All groups share one centre, and each spreads out both ways along 13 directions, with some noise.
Some rows, each with its group after it:
[  8  -3  -9  -4  -9   0  -6  30   4   0  -6 -21 -19  -3   3 -24 -10  12] : (1)
[ 18   3  17   7  17 -15  21 -11   0  -6  23   9   6   0 -20   5  -4 -14] : (2)
[ -3  -2   9 -24  30  -6  17 -26   8 -31 -24  24  20  21  13  -7  -5  14] : (1)
[  8   0   8 -12  10 -16   4 -19  19 -17  -8  14 -15  -6  -2  11 -11   8] : (0)
[  7  19  -8   0 -21 -10   7  -6  13   0   5  -4  -3  12  11  -2  -4   8] : (4)
[ 14  48  -3  13  16 -48  11   0  28 -30  51  11 -17 -39  36 -51  20 -11] : (2)
[ -9 -16  -9  -2  10   8 -15 -22 -14 -23   8   9  15   1 -11  13  19  -5] : (0)
[ 13 -24  13  20  39 -18   2   5  12 -16   9  13  36   0 -53   6 -22 -15] : (2)
[  7  26 -24 -19 -10  -9  38 -25 -33 -12  10  16 -11 -33  34   9   3 -31] : (1)
[ -1  22   1 -21  18  10 -15   9  44 -10   1  -3 -29 -25 -15  -6 -23   0] : (1)
[ 13  22   9   6 -12  10  30 -14  18 -14  12  16  12   1 -18  -6 -14 -16] : (1)
[-12  19  20 -42  12   7  -4 -27  11  20  10  22 -35 -36  -8  35  -9  -1] : (1)
[ 18   7  21  17   4 -19  -6  -1   4 -38  24   6  10 -11   3  34  -1   6] : (3)
[ -4   6  -1 -13  15   4  13 -27 -25  -4   4   0  14  19  -2   8  19 -13] : (4)
[ -5   8  16 -19  28 -19  16   5 -14  11  19  21  16 -16  -3  -6   6  -8] : (3)
[ -4  23   1  -3  22  -8  34 -20 -24  10  23  25  -2 -21  -9 -43  18 -42] : (4)
[ 15   1  22  15  27 -34 -14  13 -19 -72   9  16 -20 -30 -15  31   4  13] : (2)
[ 22 -25  27  12 -26  11  -8  -1  15 -19  23  28   2 -46  23   7  -7  15] : (0)
[ -1  11 -20 -17  50   5 -19  -5 -59 -11  -7 -15 -12 -23  47 -57 -42 -40] : (0)
[ 32 -38  27   5  24 -27 -33 -29 -17 -10  31 -18 -12  16   6 -17  -5  29] : (2)
[  0 -20 -19 -20  20 -18  -4  -7 -10  -2   7  13 -34 -45   5   7  33 -11] : (4)
[-20  17 -43 -36  29 -33  -5  14   2 -34   0  31  45 -31  -2  -2 -31 -11] : (3)
[  2  12  -1  12 -46  11   5  15  33 -23  31  -2  39  16  -6   6  31  29] : (4)
[-19   3   2 -14 -23   1 -10   3  -9  -1   4  32  -3 -19  -1 -41   3  17] : (3)
[-12  19 -15 -13  18   5   9  29  10  -9   8  -8 -23 -12 -18 -58  34  -3] : (4)
[  1 -21  -5  27 -20   7 -23 -17 -18 -29  -2  13   1  -3 -16  12   4  -1] : (4)
[  6  -1  16  10   6  -2 -33  20   1  -3  33 -16  -2  -6  -4  -8  15  21] : (3)
[ -8  19  -9  15 -38  -7 -34  -5   2   1  18   1  -3 -12  35  -7 -23   8] : (2)
[ 29  21  27 -27  11  -1  31 -44 -21 -37  26   7 -31   3 -19 -19   9   2] : (2)
[  2  -6  -5   8   9   9 -14   1   8   6  -4 -22 -36   1   0 -25  17   0] : (0)
[  7   3 -38  -8 -30  43   4 -37  11   0  -9 -25  -5  17   7   3  -7 -17] : (3)
[-15   9 -13 -12   9  24 -35   3  -8 -19  22 -20   0   3 -18   7  26   6] : (1)
[ -1   5  12 -11   8   4  30  -6 -10  25  -7  16  -4   0 -11 -32  -2 -12] : (1)
[ -8  11 -30 -17 -18  19   2 -25  18  -7   1  12  -4  -9  -5  -9   4 -10] : (0)
[ -1   4  -8   1  -8  -3   2  -1 -12 -32   9  16   7 -19  -7  -7  -3  -4] : (2)
[ 18  -9 -17 -29   2  -2   7  -7  -1  18   2 -17  -6  -8  23   8 -24   0] : (2)
[-14  16   0 -11   1  -1 -32 -27  20 -20  -3  -5  -2  32  -4  10  -3  31] : (1)
[ 14  33  21  32 -36   9   5 -13 -11 -24  47   9 -19 -31 -41  31 -11 -22] : (1)
[ -8  18 -10 -23  21   5  16 -44   6 -11  -2  10  12  18  -2  -6  -6 -12] : (1)
[-12  16 -24 -32  14  17 -58 -26 -28  -9  36 -23 -31 -39  -1  20   1 -14] : (0)
[ 19   5  20  -2  17  -2  18 -43  19   2   2   9   4   5  18  -2 -29 -15] : (3)
[-13   8  -8  -5  -1 -50  22  16 -25  -6  -5  37  11 -13 -10  -3   4  -4] : (3)
[ 19 -37   3  10 -22  17  27  23  29 -16  -2  -1  23  -1  38  26  36  23] : (0)
[ 11  10  34  19   9 -34  29 -16  -2  19  10  11   9  29  -1 -14  -2   0] : (4)
[ 11   6 -22   5  17 -10 -10 -10   9 -54   3  -7  22   6  21 -10 -17  -3] : (1)
[ 12   6   1 -10 -13  16  18 -10  10 -13  -9  -3 -14  -1  10  -3  -4   2] : (3)
[ -5 -16  -7 -22  18  -1 -12 -47  -7 -14 -10  23   1 -14   2  13 -24 -10] : (0)
[  2  31  19   5   8 -13 -13 -31  23 -18  31  15   8  -5   6  -8 -12  -1] : (2)
[  2   8 -22  -2  -8   2  28 -14  -4 -45 -13   8  -3  -3   5  30  22  -8] : (3)
[  5  26  28 -19 -21 -15 -10  -9   8 -13   8  14 -34 -21  -4  20 -30  28] : (3)
[  8   1  10  29 -35  15 -34 -11  -9 -32  31  14  30 -20   7 -12 -38  -3] : (0)
[  3  12 -20  16 -19 -18  13 -17 -20 -21 -31  13  -6  18  11 -28 -38 -13] : (0)
[ -5   0  -9 -46  18  23 -14  -2   0 -38   2  10 -15 -30 -34   6  -3   8] : (4)
[ -6  -3 -14   2  23  -4  18 -11  -7  -1 -30   8  -7   6 -21 -11  -5 -26] : (2)
[ -6  12   2 -27  20  -3  17  -7  -1 -33  -9  14  -7   7 -23   1  15   7] : (4)
[  5 -27  20  10  18  11 -12 -26 -32   9   7  -9 -15  17 -26  16  15  -9] : (0)
[  0   9  12 -23   9 -15 -25 -15  19  12   8   6 -38 -24  37 -31 -20  16] : (3)
[  4  24   3  20   6  -9  -6   3   4  15  30 -13   5   7 -22 -24  -6 -16] : (3)
[ 13   8  22  29   6 -21   6 -35  -6  -6  16   4   3   8  22  27  10 -13] : (4)
[-26  28   6 -11   2  32   4 -15  -8  10   8   7  11   1   5  -8  23 -14] : (2)
[ 10   9  20  -1  11   5  -3  -4 -16 -18  18   2  16 -15   9   3 -28  -6] : (4)
[-18  25 -32  -3  -1   6  19 -64 -19 -14   9  25  13 -10  -3  34  13 -50] : (2)
[ 28 -44   5 -27  27   1  72   4 -27   2 -29   7   0  11  14 -29  29  -3] : (2)
[ -5 -14   6  -2  20 -13  -7  -4  -7  23  28  11  39   1 -10 -11  11  -6] : (0)
[  8  -4  -2  -6 -16   3 -12  -6 -10  -5  18 -14  18   2  21  34   1  12] : (4)
[ 13  12  14 -25 -11  13  21 -13  32   6  31   4  24  -9   1  38  -5   6] : (0)
[  7  21  18 -12  20   6   9   3   8 -28  -9   0 -17   2 -12  -9 -17   5] : (4)
[  7 -19  -6  16 -16  14  17   2 -17  -2 -11  -9  15  21  14   7  25   0] : (4)
[-11  -7 -18 -33  13 -14   0 -35 -26   3 -15   0 -13   3  44  31  27   6] : (1)
[-10  12 -32 -38 -22  36 -14 -27   2  -5  -1 -17  -8   5   2   1   1   0] : (2)
[ -9 -32 -18 -21   2  -4 -28  -2   8 -12   1   6 -14 -14 -41  14  22  26] : (4)
[-11   6 -11  -4  33  21 -10 -11  -6   3  -2 -22 -21  15 -42 -28  19 -25] : (1)
[ 17   1  11 -31   4  11  19  26 -10 -18  -5 -19   2   8  11  10   1  27] : (1)
[ -2  15  -5  -5   8 -14 -39  -5  -6  10  29  -1 -18 -29   3 -28 -23  -7] : (0)
[ 13   5 -17 -16  20  -4  -4 -27 -15   0   7 -20 -33   9 -21 -37  -5 -12] : (2)
[ -6   3  12   6 -13 -11  14  -2  -8  14  10  32   3 -16   2 -24  -3  -4] : (1)
[ -4   9 -15 -17   1  -3  -4   1  -3   4  11   0   5 -10   1  -3  -4  -5] : (3)
[  1  -6   2   6  13  12  -9 -20  -6  10   3 -15  -2  14   0 -13  -5 -11] : (0)
[  2 -10  -1  11   6  -8   2 -15 -20   3  12  17  16 -11  21 -38  -7 -15] : (3)
[ -3  24   6  -1  11 -21  53  32 -22   5  33   9  30  -8 -28  25  52 -17] : (3)

New rows. What belongs after each?
[ -6 -12  -9 -14   9  38  -9 -13 -11 -14  15  -1  29  -6  -3 -10   8  -9] : (3)
[ 12  19  17  12   8   5  17 -12  23   0   5   3 -20 -11  24 -34 -19 -16] : (0)
[  7  -7 -33 -22  21  23  -5  18 -30 -33  -4 -38   6   8  -4 -11   0  -9] : (1)
[ -2 -13  17 -44  28   5   1  21 -53   6   2  10  15 -38  48  20 -13   4] : (2)
[  9  17  -4 -21   0   9 -43 -20  22  -4  14 -15 -38 -24  37 -28 -40   9] : (3)
[  5  19  -1   1 -25  -7  -1 -27  -8  30  15  -4 -14   1  31 -24 -20  -7] : (2)
[ 32   1  20   2  38   2  19 -46  33   1   3 -17 -15   6  45  12  -1 -12] : (3)
[  5   0   1  11   7 -22  -9  21  -6  -1  18   0  19  -9   4 -21 -11  -3] : (3)
[ -1  -7 -29  -6  -1  -4  19   5  -7 -10  -2  14  34  -8  15 -19  -2 -17] : (3)
[ 14  14  15   2  13  -6  13 -26   5 -11  34   5   5   6 -34 -20  -3 -14] : (2)
[ -9  35  12  -8  12 -20 -12 -11  19  -3  48  -5  31  32 -24   1  25  19] : (4)
[ 12 -10   5  -6  24  -5  17  21   0 -12 -17  -2 -14  12 -41 -53 -18  -1] : (2)
[ 15   5  -2   8   4  12   0   4  21 -47  18  -6  11  -6 -18  16   5  -1] : (1)
[ -1  35  14  -4  -3   1  19 -17  32 -20  34  26   3 -23  10  -6  20  -4] : (3)
[ 26  10  26  43 -18  29  24   9  -9  13 -11 -29  12  20  39 -18 -27 -19] : (4)
[-10   9   0 -32   1  37  15 -39  -2 -25  25  17  37  -1  14  20  38  -4] : (2)
[-10 -24  -6  -7 -23  48 -21  21   1 -40  -5  -7   2   2 -19 -11  22  32] : (3)
[ -5  39   5 -11  11 -19  43   4  -2  10  22  18  -4  -7 -23 -35  19 -17] : (0)
[ 15  18  12  11  -5  -9 -11 -26  14 -12  46  -3   1   6 -14 -19   2   3] : (2)
[ -6   6 -28 -19  45 -13 -32  31 -30 -22   2 -21   8  -9 -26 -17 -31 -12] : (3)
[  6  24 -14  28 -19  -9 -25 -11 -10 -44   3  -6 -36  -7  -2 -19 -16  -8] : (3)
[ -5   4   3  27 -17   7  34   7   8  20  -2   6  22   7 -13  24  17 -24] : (2)
[-14 -23 -17   5   8  -8 -36  -8 -12  13  38   5  10 -22 -14 -13  28 -11] : (4)
[  1  35  23 -14  22  -2   1 -10   1 -39  -1 -16 -13  36 -23  20  11  21] : (4)
[ -2  -1 -16  -9 -16 -36 -19 -66   2   6  24  39  -6 -24 -20  21 -28 -10] : (4)
[-18   9 -27  18 -11 -23 -11 -23  12 -13   8  25  29   4  -9 -14  -7 -16] : (3)
[ 18 -12  -4 -32  15   8   9 -12  30 -33  16   7  31  -7  -5  10  -9   8] : (2)
[ -6   1  -6  23 -12 -17 -26 -10  13  -5  26  13   4 -16  34 -27  23   5] : (3)
[  6 -15 -15 -12   1   0  23  36  -6  -4   2 -11  25  -3  32   2  30   8] : (0)
[  9  36  -3 -35 -32  15  28  -9   7  29  13  -1 -19 -21   7 -14 -32  -8] : (3)
[  0  50 -10 -12  -1  -9 -26 -16  12  -6  29 -10  -9 -15 -17  -6 -53 -13] : (3)
[ -2   4   3 -17 -13  25  -7 -16  15  -9  12   7  26  -3  13  29  -7   9] : (2)
[ 18 -13  24   1  18 -12  10 -47  48  -3 -16  23  -9   1  49 -14 -22   6] : (3)
[  0   5 -19 -20  28 -19  25 -12 -15  18  -5  -9  15   9  -6  36  11 -23] : (3)
[ 10  35  20  18 -21   7  33  13 -50  19  21 -13  36  28  16 -44 -24 -16] : (4)
[ -4 -24 -25  -2   7  19  -6 -21  20  14  17 -11  46  12   0  29  25 -15] : (2)
[ -2  17  16   6   4  23   3 -48 -43 -26   0   7  20  31 -23   9 -14 -22] : (4)
[-18  12   7  21   2 -47 -51 -26   7 -17 -15  13 -64  13 -20   2   5  23] : (3)
[ -6  -4  11 -37   5   4   2  -1  -5   4  19  21  37 -19  20   3 -14  11] : (1)
[ -1 -20 -15 -27  19 -17  -8   1  -9  40  10  -9 -21 -16   4   7  35   2] : (0)
[ -8  16 -29  -4 -19 -36 -18  26 -28   2  -1  -7 -10   3 -11 -33 -22   6] : (0)
[ 11  -4 -13 -17  38   3  -6   6  10 -17   8 -20  -1 -16  15  10  10  -8] : (1)
[ 18  18  43  18 -11 -20 -23 -31   2 -31  57  17  14  -9   4  20 -14  17] : (2)
[  0  20 -15  -8 -15   0  -5  -7  25 -11   4   0 -23 -17  28 -20  -6   3] : (3)
[ 19 -17  12  -7   2   6   6 -12  15  10  19  -5  34  14 -23   7 -25   2] : (2)
[  8  26   9   0  -7  12  -4  -6 -18 -13  31 -11 -15 -14 -26  11  -4 -16] : (1)
[ 16 -29 -15 -10   8 -19  -1 -24   2  13 -28  -9 -11  15  28  -7 -19   6] : (2)
[-10  16  39   6  -9 -33  26 -44 -10  41 -17  32 -71  16 -11 -13  39   7] : (3)
[ 27 -32   6  35 -21 -24  -4 -31 -23  -7   1  15  36   2  33   2 -48  -9] : (3)
[ 11 -18  19 -16 -15   9  17 -22  21  18  -5  22   6  -6  36 -13 -11  14] : (3)
[ 22  -4   0  18  20   0 -13  -8 -46 -14  25 -25  12   2  -8  18 -18 -24] : (3)
[  0  -3 -24   2  -8  11 -32   7  -4 -36   9 -16  -5  -9   3   6   9   6] : (3)
[ 13 -36   5   2 -26 -42  20  54  -1  35   0   8  11  -4   5 -16  13  36] : (0)
[  1   3  41   8 -13  29 -13   7 -18  34  69   9  13 -39 -44  28  23 -11] : (1)
[ 22 -11  26  -1   9  30  32  12  11 -23   0  10   6 -20  29 -10   5  -1] : (0)
[ -9 -18 -21 -28 -13  -6   9   6 -27  -2   4  18   2 -20 -16   5  27   5] : (0)
[-22  36 -15  -1  -1 -16 -18 -26  22 -15  25  29   5 -18  14 -29   3  -8] : (1)
[ 24 -20  -2  17   4 -24   2 -11 -23   1  14 -10  35   1  24  32 -30 -18] : (3)
[-15  13 -16 -23  -6 -24  -4  26   7 -10 -13  16 -19 -16  -9 -10   2  20] : (3)
[ 23 -18  10   6  -2  28 -17  10   2 -30  17 -34  -9  -7  28  11  18  15] : (3)
[  1 -31   5  35 -17  27 -29  -6   5  10   7  -7  -4   3   0 -39   8  -1] : (0)
[ 11   8   7  35   0  -4  22 -15  13  -7   1   7  -7  -5  28 -12   8 -23] : (4)
[ -5   0   0   3 -14  19  -7  -1   7   2  10   8  15  -3 -25 -13  -9   1] : (1)
[  9  12  30 -12  24  39   3   6  22 -27  19 -13 -18  -8  -5 -36  19   7] : (3)
[ -5  21 -26  28 -19  -2 -11 -15  23  -9  47  10 -17 -46   7 -18  35 -34] : (4)
[-12  62  48  -5   4   5  15 -23 -38  -5  29  18 -33 -18  15   0  22 -12] : (2)
[ 32 -22   8   4  36  -3  25 -21   1 -18   3  -9  36   0  36  24 -10 -22] : (3)
[ 20  -2  13  -1   9  -7  -2  -3  -2 -36 -10   6   0 -18  45   5 -33   5] : (0)
[ -3  46  -7 -19  15  -1  -4 -23   3 -26  18  -3 -45 -28  13 -14   5 -16] : (3)
